The rows of a group lie close to one hidden flat surface of 11 dimensions, which may be shifted away from zero. Surfaces can cross.
(in the rows, 128 means zero)
Some rows, each with its group after it:
[146 127  72 188 112 131  82  51 102 111 131 142 147 106 124 136 178] : ruger
[165 185 127  98 152  92 162 119 178 162 127 155 161 106 141 119 133] : ruger
[176 144 103 104 137 131 129 140 145 143 148 174 131 125 109 124 117] : lume
[116 120 121 146 133 119  97  96 100 121 164 153 143 118 129 166 150] : ruger
[ 47 107 117 237 128  94 108 145 107  97 148 135 105 100 118 143 115] : div
[135 102 105 159  94 106 182 108 137 141 133 190 114 121 114 125  90] : div
[135 111 131 164 146 127  89 139 138 161 115 189 134 112 122 135 126] : ruger
[ 93 167  83 105  86 123 234  80 100  94 128  77 118 150 127 168 123] : div
[155  90 127 160 151 113 119 170 141 129 142 130  88 147 113 104 173] : pozo
[128 115 120 125 123 116 119 162 151  86 157  70 113 171 151 128 140] : pozo
[ 91 149 140 156 157 116 130 141  87 127 140 147 105  71 102 140 160] : ruger
[124 138 116  84 143 155 126 131 177 100 139  94 128 158 142 166 146] : ruger
[111 141 128 137 118 134 126 126 148  91 148 138  93  51 132 166 204] : div
[142 135 104  85 107 195  87 151 134 116 125 134 117 112 124 144 125] : div
[124 164 107 204 148 100 142  67 114 160 160 145  95  62  98 143 176] : div
[ 64 125 122  78 159 161 185 103 101 100 113  82 112 167  89 164 131] : pozo
[139 124 134 151 105 136 140 159 151 153  74 142 117 133 149 139 132] : div
[130 132 127 123 122 123 118 118 126  82 141 147 150  88 124  97 131] : lume
[165 156 126 110 115 119 133 124 104 133 124 184 166 103 127 111 103] : pozo
[127 134 106  64  99 179 167 128 116  61  88 109 135 150 108 125 105] : ruger
[111 118 122 142 150 126 108  41 161 136 198  80 105 128 124 144 153] : lume
[133 154  95 133 121 131 170 123 133 126 119 171 121  81 102 131 122] : ruger
[168 131 135 132 140 146 115 169 141  95 136 125  81 142 121 143 177] : lume
[169 163 139  75 101 121 197 154 133  82 120 146 126 152 134 142 133] : lume
[205 165  92  70 151 118  76 200 105  96 225 175 131  86 118 126 175] : lume
[118  84 129 178  97 112  88  94 173 156 132  85 129 141 178 121 138] : pozo
[ 91  85  84  97 169 157 132 162 114 155 118 161 122 117  85 124 137] : pozo
[122 119 178  85 115 113 186 101  77 140 122 155 145 122 122 132 119] : pozo
[178 119 143 179 134 119  99 190 126 126 114 156  99 167 128 120 139] : pozo
[105 233  63 135 136  65 143 154 115  77 153  94 178  98 176 187 204] : div
[158 131 120 123 120 106 137 112 121 148 121 151 151 142 149 141 154] : ruger
[105 113 139  79 155 159  73  93 150  76 163  98 156 127 124 127 126] : ruger
[121 120 138 122 131 139 115 129  93 113 145 122 111 135 119 150 142] : pozo
[111 108 146 155 135 167  79 106 158 100 127  92 108 149 127 133 131] : pozo
[ 99  93 172  90 156 100 187 149 146 146  76 137 156 141 125  93 117] : pozo
[101 180 103 118  93 134 200 117  46  99 101 102 131 115 105 102  72] : ruger
[133 117 116  77 123 181 121 158 147 166 102 172 132 120 114 133  81] : lume
[ 99 123  62 211 117 121 134 104 163 113 110 150 119 105 122 148 146] : div
[112 141  81  56 180 168 105 197 110 133 115 149 157 141  95 149 117] : div
[141 135 168 128 159 127  81 128 144 119 127  81 139 150 151 121 164] : lume
[106 131 169 120 162 142 101 172 102 111  85 103 133 135 126 128 155] : ruger
[ 50 135 137 109 123 144 137 147  93  68 155  75 109  92 120 142 133] : lume
[127  97 109 100 101 145 180 145 101 149 126  85  87 203 132 156 116] : pozo
[ 80 124 146  87 105 113 109 202  95 146  90 145 202 114 170 110  59] : lume
[123 162 119 158 136 129 153 126 145 114  91 136 130 110 103 106 103] : lume
[173 127 119 104 115 154  92 145 126 168 116 116 136 134 134  84 107] : pozo
[142 122 133 172 151 105 111 133 137 162 123 129 119 118 140 136 184] : ruger
[123 151 130 113 171 149 110 145 175 128 115 142 132  86 106 116 120] : lume
[166 146 133 107 105 118 142 129 157 115 116 132 145 115 162 121 149] : div
[130 159  72 134 157 117 180 120 141 162  83 136 140 147 114 139 143] : div
[171  95 157 159 126 112 107  65 163 133 114 142 147 145 138  91 138] : lume
[144 102 106  52 129  86 200 154 135 103 183 221 160 105 108 137 124] : div
[105 114 109  97 189 116 157 121 123 142 131 118 143 159  90 116 117] : div
[136 104  89 201  80  78 160  87 143 114 162 169 121 136 149 175 151] : pozo
[ 91 156 122 158 122 118 124 132  32  72  97 104 158 126 128 125 128] : ruger
[155  91 122 152 120 103  81 205  85 160 135 181 144 134 134  92  95] : lume

New rows. What belongs after each?
[114 187 115 123 169 159  81 111 142  65 150  64 113  84 113 141 187] : lume
[162 133 106 169 114 114 148 125  95 152  80 147 131 123 131 116 165] : ruger
[161 110 170 103 147  81  91  78 112 177 181  90 173 195 159 103 115] : lume
[111 180  98  85 145 140 149  64 141 161 171  70 128 148 127 158 105] : lume
[153 146  88 123  94 154 149  92  97 138 137 131 111 144 114 153 119] : pozo
[101 169  79 125 143 156 139 149 103 134  86 116 150 155 106 138  83] : div
[133 135 131 130 140 138 118 137 112 133 106 126 127 139 133 150 156] : ruger
[124  93 164 125  66 117  99 177 100  98 181 143 113 130 166 136  99] : div
[121  97 119 137 107 129 106  72  91  61 137  75 135 133 133 113 178] : ruger
[126 125 118 138  87 160 146  97 131 114 150 158  95  78 109 137 120] : div
[172  83 210 137  88 123 110 145  80 191 113 152 114 151 156 112 109] : pozo
[131 168 112  92 115 105 164 128  63  77 145 208 170  93 122 195 159] : ruger
[131 136 114 101 128 137 131 110 122 121 161 118 120 120 120 146 149] : div
[111 122 149 146 162 135  49 135  89 151 131 137 142  95 123 122 152] : pozo
[ 81 119 122 137 133 160 165  75 108 113 110 107 103 165 102 176 133] : pozo
[114 179 118  69 120 163  71 139 121  59 130  93 168  70 158 144 166] : lume
[143 158  74 108 102 127 141 117  74 123 195 107 116 146 127 151 125] : lume
[ 99 161 177 141 196 111  97 139 155 101  95  90 154  80 130  87 165] : div
[122 150  93  87 122 216  86 125 139 111  85  75 125 141 124 137 123] : div
[105 116 111 136 134 152 114  99 113  79 150 173 133  64  85 131 134] : ruger
[144 174  96  77 150 151 102 101 130 107 135 118 170 116 114 105 104] : div
[108 100  95 129 139  94 130 140 121 119 143  83 148 209 149 130 125] : div
[139 129  96 176 138 126 120 115 132 145 136 187 109  91 120 173 188] : ruger
[144 168 162 136  94  96 140 152 148  97  99 115 159 111 181 105 128] : div
[ 90  59 199  68 157 148 102  50 104 100 203  78 123 116  97  81 111] : lume
[ 88 124 143  67  94 116 149 165  99  71 148 142 164  82 146 131 111] : lume
[100 106 123 149 110 124 171 117 105 119 159 152  90  74  89 103 116] : ruger
[ 90 124 212 124 165  98 118 178  59  91  93 110 149 107 127  86 144] : ruger
[123 172 111 148 128  83 164  68 116 100 165 103 146 107 132 120 135] : div
[136  99 137 153 119 110 162 113 121 149 124  97  96 158 131 129 157] : pozo
[192 108  98 126 110 122 143 136 115 168 173 147  90 189 118 146 128] : lume
[113 100 114 129 125 149 137 138 145 147 104  78 107 182 137 131 115] : pozo
[135 121 134 108 114 109 211 167 156  93 103 112 100 120 125  99 160] : ruger
[ 74 150 108 153 119 102 149  77  70 147 130  71 137 156 153 184 141] : pozo
[120 147 110 144 126 106 121 138 122 101 119 150 171 132 142 139 115] : ruger
[104 155  50 174 112 138  89 137 135 166 120 124 137 111 155 160 125] : lume
[152  27 134 155 126 162  70  95 164  81 100 155 122  93 105  67 185] : ruger
[125 140 127  97 130 119 157 129 133 118 148 141 143 109 116 117  97] : lume
[ 71 112 126 147 140 114 124 127 187 148 145 123 133  96 145 160 130] : lume
[ 96 115 156 117 138 183  92 104 142  96 108  46 104 135 127 118 144] : div
[151 128 186 150 125 161  95  62 134 100 125 118 117 127 114 121 131] : pozo
[ 82  70 115 158 151 134  82 129 185 114 129 172 142  96 121 135 137] : pozo
[120 109 103 208 125  98  99 156 147  71  97 169 157  90 132  92 143] : ruger
[104 171 108 112 182 102 122 149  58 149 127 103 158 105 110 114 166] : pozo
[146 141 156 122 136 121 149 129 179 103 104 140 140 126 133 122 138] : lume
[122 112 188  63 151 142 130 177 113 121  97 123 146 166 137 122 116] : ruger
[ 95 174 110 122 122 128 122 130 139  54 136  85 146  86 151 153 169] : div
[148 154 102  66 181 109 141 110 136 127 172 162 153  89 105 129 168] : div
[180  76 129  86  68 152 108 117 175 130 169 115 105 134 155  86 105] : pozo
[116 146 118 159 103 120 119 134 112 111 141 122 123 122 144 138 115] : div
[170 111 147 108 104 137 182 155 175  77 109 125  91 193 127 121 100] : pozo
[120 116 150 100 139 135 135 117 127 118 127  86 125 149 122 112 123] : div
[139 171 135  92 140  81 145 114 125 140 168 176 184 114 144 157 124] : ruger
[127 130 128  58  68 161 155 201  78  44 108 167 138  87 129 131 118] : lume
[150 156 119 102 149 135 108 116 147 138 135 143 161 106 120 108 109] : lume
[111 117  81 161 133 124 149 130 125 148 110 138 125 160 122 158 131] : pozo
[172 168  98 190 123 117 111 162 130 109 102 187 140 151 131 147 111] : pozo
[121 107 125 131 131 158 103  82 146 102 134 105 123 114 109 101 115] : div
[110 105 151 141 120 139  97 160 114 121 144 116 110 130 139 130 121] : div
[ 91 169 166 140 139 137 172  95 106 121 110  80  92  99 110 129 140] : div
[164 145 160  48 129 112 175 161 195  44 159 191 142  75 130 143 173] : lume
[120  87 173 162  84  96 169 110 141 102  85 124 137 162 166 117 128] : lume
[143 111 146 123 145 147  65 163 132 139 119 124 133 137 140 120 141] : lume
